The rows are grouped in 3 different ways at once. Each group adds its own fixed numbers to the row, and there is some noise. The rows also spread widely along 12 directions, which tell nothing about the answers.
Known rows, each followed by its group in each grouping:
-22	1	-23	-8	6	-15	26	-4	-42	-5	-34	-55	-8	-32	-14	-8	-6	46	-11	-20	-35	-17	9	-60	-13	17	-50	-14	6	9	-8	-6
Z497 H Z896
12	15	-41	-11	14	15	-8	55	4	-29	28	21	12	-9	0	21	16	13	-1	-2	-22	-10	31	8	-32	-21	15	11	9	34	-17	-26
Z840 Q Z103
-17	18	-2	14	3	71	-26	16	-33	-4	3	19	9	4	-12	19	3	-20	-3	6	-20	-12	7	-11	-10	-18	7	-13	-35	20	9	30
Z757 S Z22
-12	45	-3	41	13	16	-1	8	-12	-8	5	5	14	-6	-7	-13	-3	5	16	34	-3	12	32	-19	-22	-10	-10	-3	-38	-24	11	3
Z497 C Z896
-7	-24	16	31	-10	17	-26	-6	-6	-6	21	2	19	31	30	8	-26	21	36	9	-9	-31	11	-38	-47	46	-13	31	-24	19	13	-25
Z840 L Z540
3	25	-23	14	9	18	8	-2	-33	-6	-39	-26	-14	22	-5	25	-42	36	16	24	3	11	21	-56	-17	7	-36	-21	-17	1	-29	-9
Z757 L Z22
-25	-12	0	71	10	-17	9	-21	-49	14	-2	-25	16	-33	2	21	35	30	-32	-1	-30	-8	16	-41	0	-5	-32	34	-11	-15	46	-56
Z757 Q Z87
14	25	9	-5	-5	-9	-3	-30	1	-14	32	25	-7	15	-1	-34	6	13	27	7	-16	-6	1	-44	15	17	-17	-15	-36	-11	15	28
Z497 M Z103
-56	36	-32	28	-10	16	-13	23	17	-20	-9	-6	20	-3	15	-39	9	41	4	30	-35	-4	-2	-13	-46	-4	-56	-71	-19	27	15	6
Z840 S Z87
-11	-4	31	27	5	13	-16	-17	-38	20	-21	-37	-3	-32	-6	8	21	-4	-9	-21	-15	-18	17	-29	-1	2	-7	17	-17	4	40	7
Z497 H Z540
-5	14	-1	23	-26	26	-23	-16	-9	-35	20	31	23	7	-3	10	20	29	42	12	-32	-41	3	-45	-15	24	-37	3	-43	9	13	-15
Z840 M Z87
-11	31	-10	-18	4	19	12	-14	-42	6	-22	-21	-19	1	-13	-18	-26	1	1	-10	-14	2	-2	-46	-5	7	-20	-34	-24	-6	-4	47
Z840 C Z896
-2	20	-4	-10	18	-30	0	13	14	-10	36	1	-14	21	15	-26	3	27	-10	23	-22	20	13	-22	0	-14	-5	-43	-17	24	8	18
Z497 M Z87
19	-9	8	-2	-4	-5	-16	-33	-47	-3	-9	20	9	-9	-19	-2	7	7	9	-35	-14	-28	-11	-68	26	22	-35	49	-37	-20	6	-6
Z757 H Z540
-2	-16	39	-18	1	-23	-23	-18	-2	12	-2	-24	-13	-15	10	-17	22	15	-9	-31	-19	-15	9	-16	9	15	4	14	-14	10	38	11
Z840 Q Z103
10	4	17	-5	15	32	-26	30	-7	6	34	-7	5	-1	4	13	-10	-45	11	-13	0	-17	27	14	-30	-1	57	36	3	34	8	14
Z497 H Z103
-7	18	-17	-5	-2	11	-21	7	-16	-13	-36	-1	-1	-2	-16	-6	-4	29	1	-5	-11	-3	3	-42	-6	2	-40	1	-30	0	-12	-1
Z757 M Z22
4	-39	4	4	26	-17	-8	-1	-48	10	44	27	23	7	10	-15	-13	-1	-19	-27	-16	-7	1	-42	4	18	9	69	-38	-12	16	-12
Z497 L Z896
14	40	-4	39	-7	-3	-28	-10	-11	4	-18	10	4	9	13	9	4	-7	14	10	12	3	-3	-27	-12	-19	-22	3	-20	-10	3	-19
Z497 Q Z87
29	25	-8	-14	15	-29	6	-2	-1	-17	2	3	-24	10	-3	-4	13	43	3	18	-16	11	22	-44	21	-17	-30	-38	-19	4	-10	9
Z497 Q Z540
5	43	10	1	3	2	-23	-2	-1	25	-40	-45	-37	14	28	-1	-21	-24	2	-6	15	10	5	-7	-36	-18	7	-34	21	22	-2	28
Z497 C Z540
14	-6	-15	-27	15	-13	-1	6	-16	-15	38	28	9	20	-4	-18	-28	6	11	-12	-10	-9	2	-42	7	27	-4	35	-25	1	-18	-1
Z757 H Z103
18	10	-18	-3	12	-30	3	-3	-12	-7	27	21	4	1	17	-16	16	22	-7	-11	-25	0	2	-25	-5	-15	-5	4	-1	5	9	-15
Z840 L Z896
0	24	-25	21	-3	-27	-24	-1	-21	7	-36	-6	1	-4	27	21	8	10	-13	-23	-2	-4	-7	-18	-20	-21	-26	17	12	4	0	-52
Z840 C Z87
24	39	-13	-9	7	0	-8	3	-14	-5	22	14	-33	45	31	36	-7	-7	1	14	-9	2	1	-17	-4	-33	15	-47	13	38	-19	7
Z497 C Z87
18	17	6	-20	-4	0	-31	8	8	4	1	-16	-16	-1	32	13	12	-21	5	-35	-11	-25	2	12	-28	-19	32	-4	38	45	-2	5
Z497 S Z103
-5	29	19	-10	-18	13	-53	4	9	12	-31	-24	-22	19	37	1	-15	-22	6	-20	11	-15	-21	3	-40	-11	7	-24	14	41	1	18
Z840 H Z896
3	-1	16	7	4	7	-41	24	5	-2	21	14	33	-16	-1	-10	19	-19	12	-14	-9	-20	16	5	-30	5	19	58	-30	11	25	-10
Z840 Q Z87
4	-3	4	25	13	-27	-13	9	-2	6	34	-1	3	11	30	16	11	6	-11	6	-12	0	15	-6	-17	-13	13	18	5	23	23	-36
Z840 Q Z87
7	26	19	31	1	11	-29	-5	-9	26	20	-7	-17	12	31	17	21	-45	-18	-1	-4	-4	-6	12	-21	-36	34	-13	21	32	31	11
Z757 Q Z87

New rows, each followed by its group in each grouping:
2	37	-40	27	9	8	18	15	-5	-5	42	3	22	-13	-10	-32	5	-28	12	6	-23	-7	9	-13	-51	-7	6	12	17	9	9	4
Z757 M Z87
-12	-1	28	18	-22	-32	-33	-30	14	3	-25	-39	-4	-3	44	-5	27	44	14	-11	-25	-31	-4	-19	-35	17	-28	-16	15	33	36	-30
Z840 L Z87
1	-2	11	-22	-1	-32	2	-16	2	-8	-17	-47	-17	-14	-2	-18	-6	47	11	-20	-19	-16	18	-46	-8	34	-23	9	1	5	1	-4
Z757 M Z103
-38	-20	9	-11	-13	12	-52	11	2	-9	5	13	8	3	22	-24	16	24	-25	-28	-30	-30	-18	-14	-19	20	-17	6	-21	32	24	4
Z757 M Z103
-22	-9	-33	5	14	-19	14	-3	-37	-2	31	17	0	25	13	-25	-25	28	-35	-2	-24	10	-20	-60	2	8	-32	-2	-23	-3	-3	-3
Z757 M Z896
-26	10	-39	39	5	43	23	4	-47	-18	15	-3	18	-25	-24	11	24	20	-3	13	-49	-19	20	-40	-23	-3	-33	-9	-11	10	18	-10
Z497 M Z22
6	-11	12	-35	-2	-55	-39	5	21	-1	-15	-10	-3	20	37	-15	-14	31	5	-30	-5	-9	-10	-23	-8	14	-15	15	-9	25	-7	-19
Z840 S Z87
15	40	-35	19	-4	-40	45	-39	-22	9	-15	-50	-7	-18	4	-22	-4	2	30	-15	-21	-14	-6	-52	-30	5	-37	-15	46	-4	-2	-12
Z497 S Z87
12	44	-12	3	-5	17	-6	-3	-17	-1	-14	-6	9	-30	-17	-14	20	-25	23	-18	-18	-19	2	-20	-16	-15	-8	-6	-8	3	6	25
Z497 S Z87
2	-5	-30	10	13	1	-10	29	-27	-33	25	32	27	4	-11	26	3	39	1	8	-24	-9	25	-46	-1	2	-25	35	-46	4	-15	-42
Z497 M Z87
-35	-33	29	-11	22	-11	-26	23	8	9	11	-26	9	5	17	-26	-12	21	-20	-6	-20	-1	18	-6	-18	17	9	18	-22	26	24	7
Z757 S Z22
-5	28	-18	0	-10	9	-12	1	5	-22	-17	-11	-10	10	20	-3	-3	47	22	14	-19	-15	10	-27	-33	7	-35	-49	2	26	-13	-3
Z497 L Z103
0	25	26	-15	-6	15	-49	5	7	-5	0	12	-19	33	20	12	-2	5	6	10	-2	-2	-5	-10	5	-13	2	-45	-34	39	7	26
Z840 H Z87
-2	8	-33	-4	4	-40	18	-23	-25	4	30	12	-13	8	22	-28	28	13	-35	-17	-46	-10	-36	-38	4	-12	-33	-34	26	22	15	-1
Z757 Q Z87
-12	20	-4	-17	4	-3	-12	0	-24	11	-49	-36	-11	-19	-8	-11	-4	11	-17	-28	-12	0	-4	-34	-2	-8	-23	-19	-15	9	-4	24
Z757 S Z87
-11	15	-15	36	0	13	-2	-7	-42	-2	-29	-29	-15	-3	9	47	-6	30	-4	5	-5	-8	16	-42	-2	-6	-31	-13	-2	8	-3	-34
Z497 H Z103
-12	0	24	-34	-3	21	-35	7	3	-24	31	28	-9	10	16	3	33	27	-2	-7	-42	-27	11	-3	7	3	9	-30	-27	40	22	25
Z840 C Z103
8	-2	0	1	-17	-24	-5	-50	-29	11	-10	-6	-12	8	19	-10	-3	11	7	-33	-11	-23	-25	-53	5	27	-35	13	-1	-9	16	-9
Z840 Q Z103
6	0	21	-24	19	-38	-47	25	16	25	-8	-14	-7	-1	27	-29	8	-21	-31	-32	5	11	-4	13	-14	-20	25	19	-2	25	17	12
Z497 Q Z87
-13	2	-4	1	31	-1	12	26	-20	-15	37	-1	6	-13	-13	-8	11	29	-17	17	-33	4	35	-24	4	-11	0	-10	-28	12	11	6
Z497 H Z896
-11	-10	29	1	9	16	-19	-3	-23	-12	27	21	14	-6	-7	-17	19	27	-4	2	-33	-16	16	-31	5	12	-2	7	-53	2	27	19
Z757 L Z896
0	15	-31	21	18	1	-10	24	-26	-5	13	19	-3	21	13	32	1	13	-31	14	-10	13	6	-23	-2	-32	-9	-8	-11	18	-10	-26
Z757 Q Z87
33	-20	9	-12	30	-8	23	-10	-47	-1	59	5	-25	32	8	55	-14	10	-2	2	-23	-5	36	-47	23	3	32	18	-10	19	0	-7
Z840 C Z540
-9	-21	21	14	-11	20	-45	10	1	-15	2	2	28	-12	5	-4	17	12	23	-10	-21	-45	15	-21	-39	29	-18	43	-28	17	17	-15
Z497 Q Z540
-5	29	10	8	0	10	-14	5	16	-2	30	-9	-7	3	27	-5	15	-11	15	5	-19	-16	20	17	-38	-6	28	-18	20	32	27	10
Z840 C Z103
24	12	-19	14	37	-36	3	31	-14	14	26	-14	-1	-23	7	19	22	-16	-33	-19	-8	19	33	4	-11	-47	38	41	24	15	10	-35
Z497 M Z87
8	7	22	-23	4	17	-26	-7	-21	2	-5	-7	-23	43	14	12	-36	7	13	6	-1	0	0	-43	-1	14	-2	-33	-38	29	-11	39
Z497 L Z87
-2	1	-7	32	21	-3	-5	3	-49	8	8	8	7	-16	2	21	32	15	-35	-5	-24	9	17	-26	12	-29	-5	7	-25	3	28	-20
Z497 L Z87
32	14	4	-3	15	-7	-16	-2	-37	2	-15	-2	-14	-6	-4	45	16	17	-14	-15	-7	2	21	-32	20	-28	8	12	-17	9	-7	-17
Z757 L Z87
6	12	-20	27	3	14	-7	17	-21	-22	14	7	31	-13	-12	25	6	7	25	3	-18	-29	21	-28	-30	6	-11	45	-9	9	-9	-45
Z757 H Z87
4	21	-24	26	3	-6	-30	22	24	-7	36	39	12	32	43	-5	13	-8	-1	19	-8	2	-6	17	-39	-32	4	-2	17	31	12	-31
Z840 Q Z22
-11	0	7	-1	28	-20	-12	3	-24	11	47	26	-7	33	27	-9	4	0	-37	9	-20	20	1	-18	21	-17	12	-18	-33	14	25	16
Z497 C Z87
-26	-13	13	38	4	-24	-4	-11	4	9	12	-28	11	1	28	-19	-7	31	3	9	-10	-5	16	-23	-27	31	-18	23	-9	-2	37	-32
Z840 Q Z103
4	-4	-47	-6	24	11	42	5	-55	-9	43	-3	-17	-2	4	29	11	25	-31	-9	-51	-13	14	-36	-3	-13	2	-27	33	36	-6	-7
Z757 L Z103
-17	-10	-29	18	12	19	-20	28	-32	-32	11	43	35	-5	-17	19	19	44	-12	10	-32	-15	17	-34	6	-4	-37	32	-47	4	-1	-46
Z757 H Z22
-16	38	12	66	-14	20	-11	-32	-23	22	-51	-56	-22	-1	28	30	-11	18	12	15	14	5	16	-26	-29	-5	-23	-34	5	-2	25	-18
Z840 L Z103
18	38	14	63	-4	6	-17	-18	-10	2	16	13	11	-2	8	20	28	-15	26	23	0	-7	18	-15	-12	-21	1	15	-19	-11	29	-22
Z497 Q Z87
15	6	-38	-1	16	-29	-12	18	-33	20	-23	-10	4	-13	11	3	-2	-21	-31	-45	2	3	-13	-19	-21	-24	-6	41	19	7	-12	-28
Z497 Q Z87
-4	-12	2	0	0	-18	-25	-7	-13	13	7	-5	-6	23	43	1	-21	-3	-9	-29	-3	-11	-15	-23	-11	8	1	17	5	17	4	-14
Z497 S Z103
10	-9	-9	5	-1	-14	8	-25	-26	-3	50	23	14	6	20	-23	9	2	9	-20	-36	-29	-14	-37	-19	17	-3	22	4	8	22	-8
Z840 L Z896
1	2	-29	23	6	5	-1	4	-40	-5	6	14	35	-27	-20	-4	13	-5	1	-21	-21	-24	3	-39	-20	8	-24	57	-18	-14	4	-30
Z757 Q Z87
1	-19	-1	-24	3	-52	-15	-15	-9	5	20	0	-25	18	53	6	17	25	-36	-40	-35	-23	-19	-16	-1	0	1	5	43	36	10	-31
Z757 C Z103
0	22	-8	17	-8	-31	-22	-11	-1	-2	-19	-5	-11	17	32	-8	-10	27	-2	-4	3	2	-13	-38	-18	-8	-33	-5	-3	0	-6	-25
Z497 M Z896
13	25	-21	-24	25	-20	26	1	-44	-9	-14	-20	-36	-16	-18	20	14	41	-33	-5	-28	15	19	-49	38	-38	-21	-48	-8	8	-15	10
Z497 H Z896
14	26	-4	19	-10	27	-4	-12	1	-7	58	31	7	1	9	-20	39	-29	24	7	-38	-32	-3	-6	-29	-9	7	-19	9	25	36	28
Z840 Q Z540
-12	30	-31	42	9	36	6	-1	-40	7	34	32	7	1	5	-16	15	-28	-16	7	-26	4	-10	-24	-7	-32	-12	-34	-17	2	27	30
Z497 S Z540
17	19	-43	-11	-12	-13	5	-15	-28	-13	16	32	6	-14	0	-8	46	5	-4	-32	-49	-33	-28	-34	-1	-15	-33	-10	16	17	6	-10
Z840 Q Z87
-16	5	24	-14	6	-10	-33	15	21	-8	10	-14	-31	10	29	5	23	44	-32	3	-24	4	18	0	3	-18	8	-44	-2	45	17	8
Z757 M Z103
2	12	-7	-10	16	-6	-40	57	35	-34	54	49	28	-4	4	-16	45	17	-10	10	-34	-7	26	19	-20	-28	20	14	-22	36	9	-14
Z757 M Z87
5	27	-13	-10	4	8	-29	7	-4	4	-17	5	-23	29	31	-1	1	4	-13	3	-9	8	-12	-8	-16	-32	-7	-53	6	38	-3	18
Z497 L Z22
2	0	30	-9	-7	-1	-33	-20	-18	26	-18	-39	-32	11	37	17	6	-9	-16	-31	-15	-22	-15	-11	-22	-7	16	-20	28	51	18	14
Z757 L Z87
17	-4	22	2	20	-44	-10	0	13	6	55	11	3	17	22	-21	11	-4	-5	4	-13	3	10	-10	-4	-2	22	26	-5	11	23	-7
Z757 Q Z87
12	38	-9	-25	-4	41	-23	14	-13	-22	-12	24	14	-18	-28	-26	9	0	27	-10	-18	-16	8	-22	-18	0	-11	-9	-45	3	-7	41
Z840 L Z896
7	21	27	-13	13	8	-36	10	4	12	-31	-19	-21	9	0	0	-6	-3	-7	4	12	16	16	-6	0	-18	9	-10	-24	11	4	27
Z757 Q Z22
-2	19	12	65	11	-8	-26	8	13	4	7	10	28	6	11	-24	-5	4	19	36	21	17	29	-18	-27	1	-17	35	-47	-30	27	-25
Z497 Q Z540
-2	23	8	5	17	22	8	9	-20	13	43	-10	-12	-12	-5	-10	16	-32	-18	-3	-23	8	19	0	-12	-29	43	-17	-3	20	34	47
Z840 M Z896
10	36	-31	-5	-18	-25	-6	-17	-10	-8	-35	-21	-10	3	22	9	0	18	22	-21	-16	-26	-14	-34	-35	3	-38	-13	33	17	-18	-30
Z840 C Z87
-26	10	-6	69	-1	0	4	-8	-7	-1	36	-5	24	-1	21	-11	21	11	8	33	-28	-15	10	-20	-41	4	-24	-3	-4	7	41	-29
Z497 Q Z87
33	33	-43	-45	6	-18	7	7	-6	-4	-8	-12	-34	12	6	3	-24	-1	2	-30	0	6	-4	-28	-10	-13	2	-16	31	23	-36	12
Z840 M Z103
26	-34	4	-20	14	-16	3	-14	-39	-14	30	16	2	5	-2	10	9	38	4	-19	-36	-25	16	-62	20	24	-15	29	-30	8	3	-8
Z497 L Z540
-16	-35	13	5	19	18	-27	19	-40	7	50	26	19	6	7	7	14	-17	-32	-14	-32	-16	2	-16	1	1	19	34	-40	25	31	7
Z497 Q Z87
-20	23	-4	35	14	5	-18	24	2	-16	37	27	23	-8	1	-11	36	15	-13	29	-29	2	20	-1	-5	-24	-8	-13	-29	15	31	-12
Z757 H Z87
12	-53	16	1	30	-30	0	16	-12	-2	67	1	-6	36	32	37	-12	30	-15	5	-21	-6	34	-29	-2	11	26	40	-7	35	11	-37
Z840 Q Z540
-23	-10	-15	11	6	-13	-7	4	1	-9	4	-12	1	38	37	-14	-26	49	6	22	-21	-3	1	-35	-39	22	-36	-25	-2	30	-2	-20
Z497 L Z22
-5	-9	-12	43	2	-7	-7	-21	-40	-8	45	56	28	19	7	-1	13	16	-9	10	-25	-11	-14	-54	17	8	-35	33	-49	-20	22	-34
Z757 Q Z87
21	20	-9	26	-1	2	8	-13	-25	-23	35	23	24	-16	-19	15	27	8	38	6	-28	-27	23	-37	3	4	-13	28	-22	-5	14	-29
Z840 H Z87
10	-6	-7	-13	20	-24	23	-13	-26	-4	24	-8	-15	8	1	-11	-7	30	-2	-3	-29	1	13	-57	21	6	-20	-18	-18	5	3	17
Z497 S Z540
3	-16	35	31	-13	-29	-29	-35	-12	-1	-17	-22	4	12	29	24	1	50	22	-1	-10	-28	8	-49	-13	32	-31	32	-17	4	15	-54
Z757 L Z87
-12	6	8	38	12	-4	-41	5	-13	31	-10	0	1	12	24	-3	-7	-25	-34	-10	19	24	-5	-3	-14	-25	12	36	-14	-3	28	-16
Z757 M Z22
6	30	10	20	5	3	-8	-6	2	19	-12	-48	-30	7	21	13	-1	-15	2	7	1	6	16	-3	-33	-25	17	-22	31	29	15	8
Z497 M Z22
-20	0	14	6	-10	49	-29	17	-1	-22	11	-4	6	8	4	16	-2	21	18	14	-24	-35	20	-14	-33	23	-4	-8	-21	34	2	6
Z757 Q Z103
34	-45	6	-43	9	-42	-26	0	-9	3	35	16	-3	11	27	-3	13	-3	-18	-58	-26	-37	-16	-25	-5	12	16	63	24	34	-2	-21
Z757 Q Z540
-13	-19	-44	13	6	21	3	24	-42	-16	44	16	5	6	20	40	11	15	-27	-18	-42	-28	3	-25	-25	-7	1	13	20	43	-3	-36
Z497 M Z103
-10	18	-6	-18	9	31	-6	19	-20	8	-24	-46	-6	-30	-17	-9	5	-23	0	-21	-23	-18	13	-3	-34	-7	7	-11	19	37	7	33
Z497 H Z22
27	1	1	13	-9	-23	13	-26	-8	-17	-3	-28	-9	-3	7	31	9	47	37	2	-23	-33	27	-55	-16	18	-32	11	14	9	-2	-42
Z840 Q Z540
-15	-31	7	20	14	-17	-5	18	-13	-9	16	-33	20	-14	3	20	0	41	-5	-5	-24	-18	37	-32	-28	23	-3	57	-10	16	12	-50
Z757 M Z87
-4	9	33	4	-10	33	-32	-12	-19	4	-34	-29	-18	-10	-3	10	15	10	6	-7	-15	-22	11	-33	-7	3	-17	-23	-27	17	20	34
Z497 Q Z540
-5	-22	16	10	20	5	-7	11	-29	-11	65	22	0	38	16	37	-7	21	-8	27	-27	-5	22	-33	16	3	12	-2	-38	33	10	-11
Z497 H Z87
-7	-5	2	18	9	-20	-5	-1	-6	-11	31	7	17	26	6	-19	-28	26	21	20	-6	3	14	-54	-12	33	-24	24	-48	-8	3	-13
Z497 M Z87
8	24	23	5	-3	16	-32	4	10	-19	40	32	-18	42	32	15	13	11	7	34	-16	-8	4	-9	-4	-24	9	-48	-23	34	6	18
Z497 Q Z896
-17	51	-20	-11	9	1	11	7	-3	-7	-12	-18	-6	-11	-13	-39	4	18	7	14	-26	10	14	-20	-18	-4	-28	-56	-17	7	7	36
Z840 C Z87
-15	-10	36	-21	8	-6	-26	2	0	21	10	-40	-11	18	25	-22	-29	-22	-1	-20	-9	-14	1	-7	-39	29	27	15	5	35	15	30
Z757 C Z87
20	3	41	6	10	-22	-62	14	30	2	25	25	-5	35	40	2	6	-4	4	8	14	4	12	6	-1	-17	24	17	-23	24	16	-10
Z497 H Z540
-5	14	-29	16	0	5	0	-9	-51	10	-9	-1	-11	4	7	11	-11	-1	-32	-22	-11	-1	-21	-47	-7	-16	-19	4	1	1	-5	-4
Z757 M Z896
22	-4	25	-13	-13	-38	-38	-27	-5	6	7	8	9	-10	25	-1	31	-11	15	-50	-20	-42	-12	-14	-12	12	8	56	10	10	25	-30
Z840 C Z87
30	-2	24	5	-12	5	-45	-1	12	-15	18	22	6	29	22	16	-3	1	42	3	-1	-34	8	-23	-27	17	-1	33	-16	19	-4	-17
Z497 Q Z540
5	17	15	55	6	9	-7	-25	-34	-2	20	19	7	6	4	25	21	22	4	29	-15	3	21	-39	15	-11	-13	-2	-44	-12	29	-19
Z757 L Z87
7	17	19	-2	-17	1	-16	-22	-2	-14	-41	-36	-21	-12	6	37	29	46	25	-5	-28	-30	20	-26	-4	-7	-25	-30	7	28	7	-17
Z840 S Z22
-15	10	53	11	-4	-1	-51	-5	1	23	-35	-41	-14	-13	21	14	18	1	-12	-18	-2	-1	13	4	-3	-19	14	-11	-20	25	39	10
Z840 S Z87
8	17	12	31	18	10	13	8	-8	5	29	-38	-16	-3	12	44	0	2	5	16	-11	0	49	-2	-18	-21	40	-6	22	24	11	-12
Z757 S Z103
13	-10	-15	19	-2	-10	-7	-11	-20	1	38	25	17	31	31	10	-35	-10	23	-16	3	-14	-7	-34	-14	22	3	53	-8	-4	-2	-37
Z840 S Z103
-5	12	35	33	10	-19	-32	-12	-3	21	-5	-16	-14	-5	31	1	31	1	-21	-3	-5	4	17	-1	-5	-23	8	0	-5	5	46	-6
Z497 C Z540
29	-9	7	19	16	-9	-30	5	-32	16	13	18	-10	16	23	45	8	-16	-26	-18	6	0	8	-19	10	-30	19	40	-8	10	8	-27
Z497 Q Z540
12	-15	-34	-44	12	-23	-29	15	-17	-8	-3	46	14	12	10	-29	4	23	-21	-39	-21	-2	-22	-29	6	0	-27	24	-24	10	-8	-10
Z840 L Z22
